The rows of a group lie close to one hidden flat surface of 9 dimensions, which passes through zero. Surfaces can cross.
Known rows, each followed by its group:
[ -4 -11  -4   4  21  -5  -3   0  -2 -19   4  -7  13  38   7] => z481
[ -1 -37  21  13   4  -2  13 -13  21  16  14 -26 -11  -9  -6] => z662
[-34  -9 -27   1  42   7 -47  17  12 -14  13   8 -11  -8  -8] => z662
[ -5 -15  41  26 -10 -10   8  -1  27  30   2 -15 -12  -8  -3] => z97
[ -8  -3  -5  19  -4  -8 -14  21  -8 -32   8 -17  15  -6  23] => z350
[-22 -24 -18  -1   9  -3  -7 -11  19   3   5 -11 -12  14  19] => z350
[ 29   6 -17  33  -7  39 -24  20  -1   7  -7  -9 -45 -24  27] => z97
[ -7  -5 -11   0  12  13  -7  23   9 -10  -7  14   2  15  -4] => z97
[  3   1   9 -31 -19  17  14 -17 -15   6  -3  22  15  16   4] => z97
[-23  -6  21 -20 -58  -8  20  29   6  11   9  21  10   8  13] => z481
[  7  -8  16  19  -6 -10  -3  21  -8  10 -10 -18  26   2 -12] => z350
[ 18  -1  29  -4 -21  -5  29  11   0  -1  11   3  -6 -20 -16] => z820
[ 20  -4  -7  -9  -5  -8  -3  20 -26  12  -7  -4  -4   7 -10] => z350
[  9  20  40  26 -17   4   5  -4   2  13   1  -4 -13   9   7] => z481
[ 11   5 -27  11  14  19  -2  -8   1 -28 -11  15 -13  29  -9] => z97
[ -8  12  -9  13  16  -5 -24  -3  -6  -9  -1 -11  -6  -3  12] => z820
[ 12  35 -39  -9  -3 -26  -1 -52 -22  41 -17 -20  -9  -1 -17] => z97
[  6  11  38  16 -29  14  12 -14   0  17   5   7  -1  11  -6] => z820
[  9  16  -2  -3 -22  16   8  16  -1   4  -8  18   6   7   3] => z820
[  4   1   6   1   0   0  19 -11  17  -6 -22  17   4  21  -6] => z662
[  8 -16 -63   4   4  22  -8  16   4 -23 -23   8 -14  -8   4] => z481
[  7 -32  -3 -11 -16   4  15 -17   3  18  -4 -10  -4   3  18] => z97
[-18  -9   6   7  11   3  -5  -4  12 -10  13  -5  10  -7  -2] => z662
[22 -9 -5 17 -6 15 11  9  7 -5 -2 -9  3 -9  4] => z662
[  2   2 -23  17  15  18   0   1  18 -20 -12  14  -5   0 -15] => z481
[ 18 -34 -12  -8  10 -23  21  24   8 -15  -5  -6 -32  10   2] => z820
[ 17  13  -1  -8   2  14   4  16 -12 -14  -2  15   5 -15 -14] => z350
[ -4  22  -8   6 -12  15  -2  -5   3 -13  -1  15  -7  11  15] => z350
[-13  -4  -5  -8   0 -24 -21   5 -12   5  -5   5 -33  24  15] => z662
[-12  34  26  -9   2   4 -18  25 -18   3  19   3  46  11  17] => z481
[  3   2 -23  -1  -4  -4   3  11  -1 -23   0   8 -15 -37 -14] => z481
[ 15  19 -14  -7   9 -14 -10   9 -27  22 -20   5  14  11 -32] => z350
[ -8 -15 -27 -17   5   2  -8  12   1   5  -9   7   0  13  11] => z662
[-33 -23  -9 -33  -4  -8   3 -24  21  18  11  -7  22  -8  21] => z350
[ 27   2 -28   8 -12  26  15   1   0  17  -9  -4  21   3 -11] => z662
[ -2 -26   0  -7   9  -1 -11   4  10  33  -5 -11 -21  -9   8] => z820
[  3 -12   2  11 -31   2   6  12 -25 -33  26  -9   4  16  18] => z820
[ -7 -11 -16  14 -26   7 -22  22 -22  -2  29 -23  -2   0  30] => z662
[ 13   8  -2   6  15  11  -4 -15  -2   5  -3   1 -22  -9 -12] => z97
[ -6  28  11   7  -5 -32 -18 -24 -24  -3   3 -16 -13   7  16] => z820
[-13  21  12 -31   6   6   7   3 -10 -26  10  39  43   3 -20] => z97
[ -4  -4  -3 -22 -18 -12   0  -4 -21  14   5  -2   8   7   6] => z820
[ -8  23 -18   1 -21  11   1  -5  -4  -5 -17  20  30  37   9] => z350
[ -8  -1  25  -1  11 -15 -11  26  -4  -9  29 -11  -5 -28  -4] => z481
[-26  22  31  -3  -3  -5  -7  39   5  -7  23  23  27  33  -3] => z481
[  2 -20 -10 -12   9  -4 -11  -6 -31   9  26 -10 -16   4 -29] => z820
[-10  -6 -24  12  16  13 -36  -9 -13  13  11  -9 -12  23  -9] => z820
[ 12  -9   6   0  24 -13  -8  17 -10  -7   8 -18  -5 -28 -17] => z350
[ -3  28   9 -28  20 -27  -5 -19 -20   7  -1   2  -1 -28 -21] => z662
[ -2 -38   8  -7  -8  11   0  10   7  21   2 -19  19  -6  38] => z481
[  4   7  10   3 -14  19  -2   1   8  21  -6   6   4 -19   8] => z481
[  8  10   1 -18 -33 -15  18 -26 -27  34   5  -9   8  21  -6] => z662
[-12 -32  -1  -9   2  -9   2  10  18  25  -5  -3   0  12  -1] => z97
[  8  16 -13 -20  32 -24   9 -20 -26 -35   7   4 -10   1 -34] => z350
[ -9 -18 -11 -21  10   5   3  -5  16  23 -12  11   6  20  -9] => z97

New rows, each followed by its group:
[ -6   9  -2 -14  32 -14 -22 -14 -22   0  24 -15  -3 -37 -30] => z820
[  6  22 -20   5   2   0  -3  -3  -3  -4 -11  11 -23 -25 -27] => z481
[-43  -9  13  -5  10 -18 -46  11  -3  12  14   6 -42   6  16] => z662
[ -6  12  -1  18 -14 -31 -10  32 -19 -22   9 -18  -6   2  16] => z97
[-24 -18   4   2 -21  -3 -15  11  -2   0  12  -1  -2  19  33] => z662
[ -6  -8 -22  10 -14  -2  -2  28   4 -23  -5   2   8  30  19] => z97
[ -6 -18  10  -6 -12 -24  -1 -14  -1  25  -9 -16 -22  20  32] => z820
[ -6 -21 -17  -9  -2 -11   0   4   4  18   1 -23   9 -25  14] => z97
[ -9  -6  14   2   7 -19   3   1   6   4   3  -2  -5   6 -12] => z97
[  5 -14 -10   0  14   0   8   1  10 -15  -3   3  -1   3 -10] => z820
[ 14 -14   3  34   2   2 -13  31   2  17 -13 -13  -5   6  -6] => z350
[ 22  19 -11 -25 -13 -21  19  15 -14   4 -15  14 -17   7  -3] => z820
[  4  30 -19   3 -10   1   5 -12 -12 -26  -8  15   3  -6 -16] => z481
[ 25 -29  24 -14  -3  -8  24  24 -14 -12   9 -11  20 -35 -14] => z350
[ -9   0 -22 -13  -1  -7 -10   2 -13 -19  11  -4 -12   0  29] => z350
[ -5  19 -20  16 -14  11 -15  41  -1  -6  -6  26 -26  22   1] => z481
[  1  33  15  12   0   1  -5   4  -5 -12   8   8  -9 -31 -21] => z481
[-15 -50  -5 -17   2   2  12  -7  12   3  15 -12  24   4  -2] => z820
[ 12  -3   8  -8  15 -16   1   8  16  31 -22  -4 -33 -14   4] => z820
[ 24  -3 -20  29  11  14  -5 -22   3  -3 -22  -8 -29  13   1] => z481
[  2  -5 -24  -7  -5  14  15 -20   3 -15 -10   8  21  21   3] => z97
[ 19  11 -11 -20  18 -12   0   2 -27 -17   7   5 -31 -11 -18] => z350
[-24   2   8  -9   1  16   4 -19  25  -3   7   6  40 -23   4] => z350
[ -8  -9   5  -7   2  -3  -3  -7  24  30 -19   1   5   0  19] => z820
[  8 -11  20   9  18  15  -6 -26   7  20  -6 -23  27  35  26] => z481
[  4 -13   7  -5   7 -14  17   1  26   3 -17   3  -8   0   9] => z820
[ 14 -14   6 -10  -3 -19   4  27 -31 -34  20 -20  -1 -33  13] => z350
[ -3 -17 -19  -1  -2   1  17  -4  13 -21  -4   5  -2   0  -5] => z481
[ 1  7 14 15 -6 -6  0 10 -5 -8  1 -7 19 -8 -2] => z350
[-12  -2  13 -17 -16   6 -14  15   5  28  -8  13  -4  -9  24] => z662
[ 12 -11  10  -8   2  -1   0  13 -12  11  18  -7 -26 -20 -18] => z820
[ -9  27  29  15 -23  13  10 -27  12   9  -6  18  14  23 -11] => z662
[ -9 -15 -23   0  11  14   2   3  17 -29   2   5  12   3  11] => z350
[-10  -1   5   9 -12  21  -8  -4   1   0   9  -1  24  -2   6] => z820
[ -7  11  31   8   3   4   5  11   3 -21   5  18   3   9 -11] => z97
[ -2 -26  -1 -16  27 -23   6 -10  -9  -4  16 -16 -14  -8 -24] => z820
[-18  14 -11 -33 -13   8   3 -19   0  11   1  15  25  -3   9] => z350
[-19  -7   9  29   9  20  -7   1  28 -22   2  10   5  11  -6] => z662
[-11 -42 -19   2  -4   6  -8  16  19  -7   9 -12 -20   0  43] => z350
[  5   0   2   3 -10   7  17   0   3  -5 -11  12  20  24  -8] => z350
[-19 -29  -2  -1   3 -19   8   0   4 -32  21 -24  23  -9  21] => z350
[  7   5  -7 -16  -3  21   1  -8   3   8   4  18 -39  -6  10] => z350
[ -1  10  11  15  11   0  22 -40  16  -8  -3   5   2  30 -38] => z662
[-12  -4  15  18 -14  16   5  -3  18  -8   2   6   7  18  11] => z662
[ -8  11  -9 -26  10 -17   0 -21 -14   5   0   3  -8   8 -13] => z350
[ -4 -16  13  40   7 -19  12   0  26 -34  14 -33   4 -21   0] => z97
[ -3 -10 -39 -22  15 -17  11 -19  -5 -17  -7   2   0   8 -19] => z481
[  4 -20  -1 -15   2   6   6 -17   0  22  -6   0 -16   6   1] => z97
[-19   2  10   7  12  11  -8  38  19 -18   1  25  18  15 -11] => z97
[ 12  -6   4  -8 -10 -11  19 -16 -16   3  17 -24  16 -12  -4] => z662
[ -2  -6  -1  -8 -15   6   2   4  -6   6  -2   1  19  19  21] => z481
[ -1  11 -17  13  -4 -12   3 -20   6   8  -8 -14   7   2  -5] => z97
[  1   8 -12  24  -4   0  -1  -6  13   9 -10  -8   0   2   0] => z97
[-24  -4  23 -12 -24  14   1  36  23  22  10  20  16 -11   2] => z481
[-11  -7  -7  11 -12  14   5  -7   4 -21   5   1  27  21   9] => z820
[  2  19 -20  -7 -14   7   9 -18  -6  11 -16  17  18  38 -10] => z662
[ -4  21 -15  -1   0  -3  -9  13 -10 -10  -4  17 -16   9 -14] => z481
[ -3   4  -5  -8   8  -7  -8  10   0  11   3   5 -17 -20 -16] => z481
[  9  20 -16  24   2  24  -1   9  -2 -40   2   4  21   1  -2] => z662
[ 18   9  -7 -14  -1   1  26  26  33  11 -39  22  -9  -4   6] => z820
[ -1  -4  29   1 -11 -23  -3  10 -13  19  11  -6 -20  38  13] => z481
[ -5  -5 -23  -7 -18 -31  11 -20  -3  13  -6 -21  17   9   8] => z97
[  8  13  -7 -19  -4 -21   0   6  -8  25 -22   6 -20   7  11] => z820
[ -7  28   1  17  23 -11 -17  -6  -4 -15   2  -5  16 -15 -16] => z350
[-12 -28 -19  18  16  25  -7   0  32  10  -1   2  -6  22 -10] => z662
[-10   8  -3 -29  12 -25  -8   1  -9   2   2 -14  17 -32  15] => z820
[-10  18   2   4 -23   9 -28  -8 -27  21  11  -3   9   5  15] => z820
[ -8  25   1 -10 -29 -26  -1 -18 -28  10   0  -2  -5  27  16] => z350
[  5 -25  -1 -27   4  -8  22 -19   5  10   0   4 -18  10 -11] => z350
[ -2 -11   0  -2  -3  16  17  -9  17 -30   5   9  11   3   8] => z350
[-10 -25   7 -26 -12 -34  13  -9 -23 -16  23 -24  17  -8  13] => z820
[ -3  31   9  20  -4   1 -17   5  -7   8  -3  -3   2  -5  -3] => z350
[ -8  10 -30  15   9  24  -8  14  15 -38 -13  16  30  13  16] => z820
[  4 -17 -22   6  -1  15   9   8  -1 -20   1  10   3  29  -9] => z820
